The rows of a group lie close to one hidden flat surface of 5 dimensions, which may be shifted away from zero. Surfaces can cross.
(in the rows, 128 means zero)
Some rows, each with its group after it:
151  98  157  135  118  144  145  176  141  152  106  138  125 -> J616
135  122  138  133  132  134  141  139  116  120  134  141  94 -> J893
120  97  131  134  132  136  136  138  114  132  123  154  112 -> J460
152  98  160  145  128  138  142  152  114  125  135  154  99 -> J616
137  187  131  120  131  122  136  133  146  121  150  103  136 -> J460
134  150  116  117  128  118  108  103  131  130  135  115  149 -> J12
106  149  134  121  154  153  143  174  144  119  116  132  127 -> J674
127  139  103  116  105  131  127  86  101  117  128  145  129 -> J12
114  147  109  120  108  132  141  112  119  122  131  137  138 -> J893
118  138  123  120  126  132  116  126  140  122  123  116  155 -> J12
121  109  131  136  141  126  123  120  113  126  138  150  131 -> J460
145  159  142  133  124  137  154  130  114  104  139  144  126 -> J893
56  100  99  118  145  119  126  151  154  157  134  112  94 -> J12
119  162  117  121  142  124  131  120  131  126  127  124  145 -> J674
132  100  126  118  125  142  106  141  142  147  91  126  149 -> J12
133  146  128  124  137  126  113  120  133  123  137  121  149 -> J616
144  124  145  132  106  147  144  142  120  108  126  137  114 -> J893
143  137  138  134  147  112  126  131  135  146  134  123  143 -> J893
128  134  135  135  144  125  125  120  118  116  146  142  142 -> J460
130  137  126  131  136  121  121  102  112  108  149  134  120 -> J616
150  131  149  133  121  136  123  137  129  100  140  118  110 -> J893
93  103  119  123  125  145  128  151  142  133  110  126  129 -> J12
124  88  121  143  123  114  137  115  112  144  109  134  104 -> J674
145  109  127  124  132  115  114  129  131  165  125  129  115 -> J12
120  132  117  121  108  130  125  118  130  128  128  122  141 -> J893
121  133  122  124  120  140  132  122  121  111  115  133  135 -> J460
161  119  135  147  112  96  111  80  112  126  147  116  149 -> J674
148  129  128  129  120  118  134  114  115  141  143  140  109 -> J12
96  106  99  113  120  129  126  128  134  155  106  127  114 -> J616
136  126  132  135  131  123  133  124  123  131  123  130  132 -> J674
115  125  120  122  130  131  122  125  125  129  136  135  126 -> J674
106  116  99  118  113  119  115  105  131  138  116  113  131 -> J460
124  109  115  130  123  105  96  93  133  144  131  110  160 -> J460
135  96  127  120  105  134  113  114  110  147  153  162  122 -> J674
123  109  131  125  126  138  127  139  123  135  133  145  118 -> J674
123  90  118  131  113  123  111  108  124  139  108  126  144 -> J460
139  159  133  137  147  113  155  129  125  158  132  148  171 -> J893
129  133  138  132  114  120  141  144  141  139  157  117  116 -> J616
119  94  147  125  136  139  124  176  145  158  152  143  103 -> J616
141  110  147  138  132  132  132  139  115  122  142  146  107 -> J616

New rows, each followed by its group:
138  124  123  134  131  121  151  124  114  151  104  146  124 -> J674
121  140  124  130  104  115  146  131  142  141  145  107  119 -> J616
123  120  119  119  85  143  126  123  132  119  121  120  137 -> J893
134  112  132  127  108  141  148  154  133  138  102  129  108 -> J460
140  114  137  129  141  112  100  132  147  141  135  100  124 -> J893
123  124  140  137  155  126  136  137  113  127  156  159  113 -> J460
128  127  126  125  106  138  132  127  126  119  127  128  127 -> J893
106  113  127  125  134  132  124  152  148  140  121  117  132 -> J12
130  135  126  125  121  122  131  132  139  140  130  115  124 -> J460
132  115  127  127  119  114  128  138  143  160  131  111  116 -> J460
116  120  111  118  127  132  138  126  115  151  119  156  117 -> J674
112  135  123  125  141  133  139  132  118  122  141  146  108 -> J460
146  127  145  133  111  130  145  153  144  143  118  117  138 -> J616
140  113  145  139  136  126  128  134  124  133  136  140  135 -> J460
93  141  87  112  117  128  115  89  122  115  115  117  138 -> J460
151  144  146  131  108  143  131  132  125  91  139  120  123 -> J893
177  144  128  120  111  126  113  89  106  129  123  139  150 -> J12
99  133  99  116  108  143  125  103  116  108  118  136  141 -> J12
119  135  125  125  127  141  137  128  118  111  121  139  128 -> J460
136  135  133  133  138  117  142  133  129  158  125  140  151 -> J893
137  126  134  130  122  130  133  132  128  131  131  131  128 -> J12
157  133  145  141  104  128  153  142  134  131  109  117  140 -> J616
131  129  130  128  130  124  120  125  131  124  136  119  118 -> J893
126  127  119  127  124  125  128  115  121  127  119  128  127 -> J616
131  119  133  131  126  130  136  137  126  132  126  135  123 -> J460
133  89  138  134  121  139  141  147  116  146  116  157  107 -> J674
148  105  139  129  135  121  120  146  139  163  122  126  118 -> J12
127  101  125  124  125  134  123  138  131  149  110  134  121 -> J12
130  105  133  134  128  116  125  134  133  153  135  128  121 -> J460
123  129  123  118  143  134  106  128  134  132  124  130  143 -> J616
123  155  122  120  98  153  143  114  105  69  145  135  94 -> J893
144  133  142  135  133  121  125  132  133  132  139  124  142 -> J460
133  122  129  132  154  98  111  128  149  177  127  113  159 -> J893
124  133  127  125  128  127  138  137  131  135  134  129  113 -> J460
114  120  127  124  136  127  119  144  147  140  123  114  136 -> J12
123  127  123  122  111  137  123  122  124  106  135  122  105 -> J893
135  119  130  124  120  120  101  125  148  139  129  100  144 -> J893
112  130  118  124  139  133  142  138  125  138  112  141  119 -> J674
143  114  133  139  127  121  143  127  117  142  112  141  125 -> J674
112  119  106  115  121  125  114  103  116  142  144  145  124 -> J674
100  124  103  119  120  144  131  111  110  109  109  142  124 -> J460
110  130  129  131  122  138  139  141  135  114  132  126  135 -> J12
162  125  137  124  128  121  111  126  133  150  123  125  140 -> J12
95  144  94  117  121  125  141  103  113  131  134  144  121 -> J893
144  106  142  129  147  109  86  134  153  137  138  90  112 -> J893
115  129  102  114  120  126  114  103  122  132  123  129  132 -> J12
133  94  151  136  119  137  114  143  129  116  146  131  121 -> J674
124  170  127  126  120  132  127  113  133  98  145  114  166 -> J12
145  154  117  119  126  108  115  95  123  137  149  122  133 -> J12
152  128  140  137  124  123  133  121  119  134  128  136  141 -> J674
116  141  108  116  111  130  130  119  135  129  116  111  127 -> J460
136  108  131  128  108  130  135  142  135  144  107  122  121 -> J460
147  137  138  130  127  123  126  131  133  134  135  123  137 -> J12
111  121  112  123  109  124  139  134  140  150  120  117  119 -> J616
